There are 5 ways to turn a row about zero (a turn may also mirror it). The second row of each pair is the first, turned, with some noise. The first 45 pairs use one turn. New pairs use 2 turns, one after the other, and a turn may come again.
Some pairs, each with its turns in order after it:
[-25 -13 -44  10  29 -40   7  20]
[ 34  -4 -23 -23 -11  34 -45  -8] : q_308

[-23  45 -12   3  -1  24 -18 -20]
[ -9   2 -19  36  21 -40   3 -15] : q_166

[ -7  36   2  -6 -24  15   6  41]
[-23  29  46  -4   7 -14 -15   8] : q_511

[ -5 -12  19 -72  -8  -5 -72 -45]
[-37  -5 -17  66 -22  14  75 -20] : q_511

[  4  -6  -6 -45  26  -6  12  31]
[-13   9  17 -20 -14  50  13   7] : q_511

[-19   3 -10 -54   2 -34   8 -22]
[  8  14 -32  40 -12  20 -14  38] : q_483

[ -1  30  12  -4  -8  72  37 -31]
[ -5 -22  21  -3  54 -29  24  57] : q_511

[ 47  -3   5  -7  36 -14  38 -27]
[ -8  12 -12 -14 -36   5  58  26] : q_483

[-13   3  -5  -2   4  42   5   6]
[-31  -2 -17  11  -6 -20   4  19] : q_166

[ -6   0  15  -9  -1  20 -27  17]
[-32   9   0 -14   6   7 -15   5] : q_291

[  7  -3   7 -44   3 -17 -12   1]
[-12  -1  13  15 -20  25  30 -10] : q_511

[  7 -36 -43  23 -11  17  35 -22]
[ 30 -21  37  48 -28  -2 -10  -6] : q_291

[-12   0 -34   4 -31  18  72 -14]
[ 57 -16   6  55   1  22 -14  23] : q_291

[ -7   4  18  -2 -21  -6 -72  11]
[ 16  31  23  32  17   4 -25 -47] : q_483

[ 63  -6  72 -19  16 -18   3  33]
[ -2 -64  -6 -71   1  45   2 -20] : q_166

[ 19 -12  29 -30  36  -3  -1  -8]
[ -8  -3 -12 -48   6  10  29 -15] : q_166

[-25  -2  68  17 -46 -11 -20  -6]
[-46 -43 -34  -2  25  41  11 -23] : q_291

[ 20  24  18  -8 -38 -14  45 -34]
[-30  -7  34  17  44  39  -4 -16] : q_166

[ -5  -1  -8  10   6  -5  -1 -31]
[ 15 -14 -20   8  -8 -14   4   8] : q_511

[ 12 -16  -6  -1  19   0  -6  -6]
[ -2  10  23  -6  -8 -13   9  -8] : q_291

[-28   6  39  33  41 -17 -33 -20]
[ 42  22   0  10  52 -12  38 -13] : q_483

[ 11  -3  -9 -25   4  -9  -5 -15]
[-16 -19  -3   0   7   9 -11  22] : q_308

[ -5 -43  27  61  50   0   9   9]
[-16 -59  41 -32 -39  -8  25  24] : q_291

[ -4   5  -3   9 -25  -6   4   1]
[-20  -2  -6   9   8 -10  -9  -9] : q_483

[ 10   1  46  -2 -19   0  72 -20]
[-53 -16  38   4  10  54  18 -13] : q_166

[ 72  33  22   1   5  -5  -5 -22]
[-13   5  17   9 -31  -6  42  62] : q_308

[ 36 -41  21 -28  11  -2 -70  41]
[-18  39 -14   5  17  44  38 -74] : q_511

[ 14 -50  39  57   9  25 -27  20]
[  5 -19  70 -10  27  -1  37 -44] : q_483

[ 0 -7 13  1 24 19  2 17]
[ 8 13 -2 -8 21 21  0  7] : q_511

[-3 -7 51 20 -6 27 -3  3]
[  6   5  46  -6  18 -36  12  -3] : q_483

[ 12 -42  31   8  -5  72 -58 -16]
[ 46 -20  77  14 -21 -18   4 -44] : q_483

[ -7 -14   0   0 -12  -8  -9  54]
[-24  26   9  -9   4  20 -32 -22] : q_511

[ 2 -9  8  8 11 35 -3  9]
[-14   4   3 -12 -14 -20  10 -21] : q_308

[ 46 -33 -11 -48  13 -30 -22  21]
[-26 -56 -11   5 -27  51   6  15] : q_308

[ 38  -4 -30   4 -11  -5  39   1]
[ 26  11   6  46 -16 -18  16  15] : q_291

[ 6 72 -2 23  6 17  0  0]
[ 16  23 -44 -19 -39  24 -12  23] : q_291

[-23  12   4  28 -40  19   4  31]
[-16 -29 -28  20  -3  19 -36  21] : q_291

[-17   1  -3  10   6   4  -8 -46]
[  5  27 -17  25  11   5  28 -13] : q_166

[ 25 -10 -25   0  -6  -3 -18  11]
[  8 -30  15  -5 -20   8   2   3] : q_308

[-17  41  20  -1 -25   3 -72   8]
[ 23  46  11  21  23 -22 -43 -44] : q_483

[-11  35 -15 -11 -20 -18 -33 -13]
[ 18  10  -6  18  25 -25 -26 -29] : q_166

[ 60  35 -19  10   8   2  -9  29]
[ 32 -23   2 -18 -41  -3  42  29] : q_308

[-15  -5 -26 -24   5 -11  -4   3]
[  3 -26 -15  -9  12   5 -23   0] : q_308

[  6  30 -25  -1  18   5   0 -23]
[ 13   1   5  13  33 -25  21   2] : q_166

[ -2  -8  -2 -10   1  20  36  63]
[ 11 -11 -26 -38   8  15  42 -42] : q_308

New pairs, each followed by its turns in order:
[  1   6  20   1 -22  13 -39  44]
[-15   8  13  11   0 -30 -30 -47] : q_166 q_291

[ 11 -29  18  -9 -10  32  10 -10]
[-28 -28  -6  12  17  10  19   0] : q_483 q_291

[  4   4 -39  17  -3 -10 -22  40]
[-29  26  18  12  -4  27   4 -36] : q_166 q_483

[-47  16 -34  -2  -1  39  -2 -11]
[ 26  20   1   6 -41 -19 -45   0] : q_166 q_511

[  3 -11  17 -20  12 -14 -23  30]
[  1  12  18 -12 -19 -26  11 -30] : q_291 q_166

[-27 -22  31 -43   5   2  31 -33]
[ 16 -53  16  -3 -43  13 -24  17] : q_483 q_166

[ -9 -22  -1 -53  -4  -1 -14  -3]
[ 12   8   0 -50  -9  14  18   2] : q_291 q_291

[-52  10 -12  28   6  16  30 -21]
[41 58 13  6 16  6 -2 -7] : q_166 q_308

[  7 -11 -36  21  25  -3 -18   7]
[ 14 -28   2   4 -43  -5   6   9] : q_483 q_483

[  6  23  22   5 -72  -7  72   3]
[ 30  11  38 -71 -52  -1  -4 -39] : q_291 q_308

[  6 -72   3  47  51 -26 -12 -20]
[-41  -2  36  64  11 -12  26  54] : q_291 q_483

[  6  17 -19   2  28  -1  19 -22]
[ -7 -21  29 -14  -9  12  23  -5] : q_166 q_166

[-34  17  39   1 -72  -6  -4 -10]
[-27 -67 -16 -40 -29  -5   8 -24] : q_511 q_291

[-17 -19  52 -15 -12 -32  16 -13]
[ 23 -34   4 -17  -7  14  32  43] : q_291 q_483

[  2   1  -9  -5  12  24  10 -15]
[ -2  11   9 -16  -6  -7  -8 -21] : q_308 q_166

[-16   8  -4  10 -18  -8 -18  -4]
[26  8 -6 10  3 -1 19 -4] : q_483 q_166

[  8 -30 -18   4 -12 -22  -4  11]
[ -8  -4 -26   5  25  -3  -5  23] : q_483 q_511

[-37 -19 -12  22  -2  -1   2  -8]
[  6  -9 -11  -4   8  25 -21 -31] : q_511 q_483

[ -2 -16 -41  24  72   4  -3  32]
[ 10  21 -19 -25 -61  11 -57   7] : q_511 q_483

[-34  29  20  27 -24  11  -5  -2]
[ 45 -29  -4   9 -18  -8   1 -22] : q_511 q_166

[-10 -40  62 -11  20 -17  40  14]
[  3 -21  38 -31  20  22  25  65] : q_291 q_483

[-30  -1 -12  14   6  43  -7  16]
[ 19  14  37  12   7   6 -27 -28] : q_291 q_483

[ -8  51   9 -18  -7  -5  21   6]
[-11  41  15  -1 -41  -6   2  -3] : q_483 q_511

[-72  31  13  -5 -28  14  15  -6]
[-37 -43 -30 -30 -14 -20 -26  24] : q_511 q_291

[-45  16  72 -15 -19  70  39   2]
[-30  51 -11 -30  87  19  16  38] : q_291 q_511

[ 16  -1  15   1  -4  13   2 -16]
[ -2  -6   6   0  20 -14 -10  18] : q_291 q_511

[ -9  -1   1   1  -2   7  22 -20]
[ 11 -12  -4 -10  -2  15  -4  17] : q_166 q_291

[-5 14 19 34 23 69 16 25]
[  2  33  37  16 -60   6 -26  27] : q_166 q_166

[-16 -16  15 -42  15   2  39   0]
[-8 -3 26 42 -6 16 -5 40] : q_166 q_511

[ -8  13 -24  10 -30  23  -6   5]
[ 19 -13  23  21 -21 -22 -12  -4] : q_291 q_308

[ 72  29   8  72  27  21 -62  14]
[  8  22 -49  50 -64 -57  26  56] : q_483 q_483

[-22  -2  31   1 -21  -1  -4  -3]
[  7  -8   2  -9  24  -9  20 -27] : q_511 q_483

[-65  -6 -19 -26  -1  22  -5   8]
[ 52   7 -12  39  28  -2 -15  22] : q_166 q_308

[ -3   8  17  39 -11  24   8 -15]
[  1   0   3  33 -30   6  10  32] : q_166 q_166

[-12 -11 -17 -33  43  -3   4  25]
[ -9 -15  43  19 -32  22   1  -6] : q_166 q_511

[-26  13   3   3  23 -43 -33   4]
[-22  10 -21  29 -37 -16  26  -8] : q_166 q_483

[-54  39   7 -20 -55  -5  22 -23]
[ 47 -29   0 -34 -45  24  19 -40] : q_291 q_483

[-17   3  -2 -13  24  -3  29 -25]
[ 21 -17  -3 -22  -9  25  16 -14] : q_483 q_308

[-23  25  31  32  41 -16  -2   9]
[ -9  34   0 -37 -25  -7   3 -40] : q_511 q_483

[ -2   7   0  -5  35  58 -28   6]
[ 18  21  28 -33 -16  12   0  46] : q_511 q_511

[-23  -2 -18  17  33 -27  -9   0]
[-17  -2 -11 -11 -26  -1 -30 -28] : q_511 q_483

[ 72 -24  -8 -20   9   0  -7  16]
[-21  -2  19  -6  44  10  17 -55] : q_308 q_308

[ 13   9 -34  -7  -7  -2   4  -2]
[  4   5   3  17   2   0 -28 -18] : q_483 q_291

[ 46 -12   9  26  -3   0 -54 -18]
[-13  41  38   3  30 -13  -3  41] : q_483 q_308

[-55 -21 -14  -9 -10   1  37  14]
[ 22  10  41 -10  -1  33  36 -21] : q_291 q_483

[-16  -5 -39  -2  10   1 -13   4]
[ 15  11  24  -6 -24 -10  -9 -23] : q_166 q_511

[-50  -3 -40 -58 -14  -5 -72 -14]
[  4  12 -94  -2 -13  19 -11 -55] : q_308 q_511

[-24 -24  22   9  16 -11  -1  49]
[ 11 -32 -32   6 -38 -33   1 -16] : q_308 q_483

[  6   6  28  24  36   9 -31 -72]
[ -5  56  24  44 -28 -24 -43 -16] : q_308 q_511

[ 8  2 12 12  6 -6 -3 -4]
[ -5 -14   5  13  -1  -2  -9  -6] : q_308 q_166

[ 18   2 -14   2   7  -5  27   7]
[ 11  -2  19 -16  -2  -4 -17 -17] : q_291 q_511

[ 51 -27   3 -40  -5  17 -10  12]
[  4  17 -23 -21  49 -39   4  16] : q_291 q_483

[ 15  -2   3  -1 -24  42  12   2]
[  6 -13  11 -22  22 -29 -13 -26] : q_291 q_483

[ 17 -50 -13   6  -6 -30   4   4]
[-17  15  40  -6  29  -8  25 -11] : q_166 q_511

[ 15  22   4  68  -2 -22 -29  42]
[ 13  63 -41  23 -29 -16  13 -36] : q_511 q_483

[ -2   7 -12 -49 -21 -26 -10   4]
[ -2 -38 -14  17  13  39 -15  -7] : q_511 q_291

[ -7 -11 -22  -1  -7  -2 -13  -7]
[  3 -22   2   5  -4  -2   9 -17] : q_483 q_483

[-11  20   0   5 -29 -52   1 -53]
[ 40  23  30  34 -33  -5  25 -30] : q_291 q_291

[-23   0  67   3   3  18  -2  -9]
[-54  19 -17 -11 -17 -19  15  25] : q_291 q_166

[31 -5 23 -5  7 -7  6 -3]
[-16   6  -1  -7   9 -25 -11  23] : q_483 q_483

[-30 -42   0   0  42  -4  39  -8]
[-33  29  35  20 -11 -14 -43  20] : q_511 q_291

[ 3 -6 38 72 19  7 17 -5]
[ 40  -9  25 -15  36  -4  54  18] : q_483 q_291

[-21   1   1 -21  -7   0 -28 -24]
[ 35   7 -12  10 -31  -2   6  -5] : q_308 q_166

[ 11 -26 -15  20 -31  27   2  -4]
[  7 -25 -14  15 -24 -27 -19  21] : q_166 q_166

[ -6 -21 -48  23 -18   1  15  37]
[ -7 -43 -22  32  19 -21 -30   2] : q_511 q_308

[ 12  -3 -57  -7 -41  14 -21  -8]
[ 50  -4 -25  45  18   6  -2 -20] : q_291 q_166

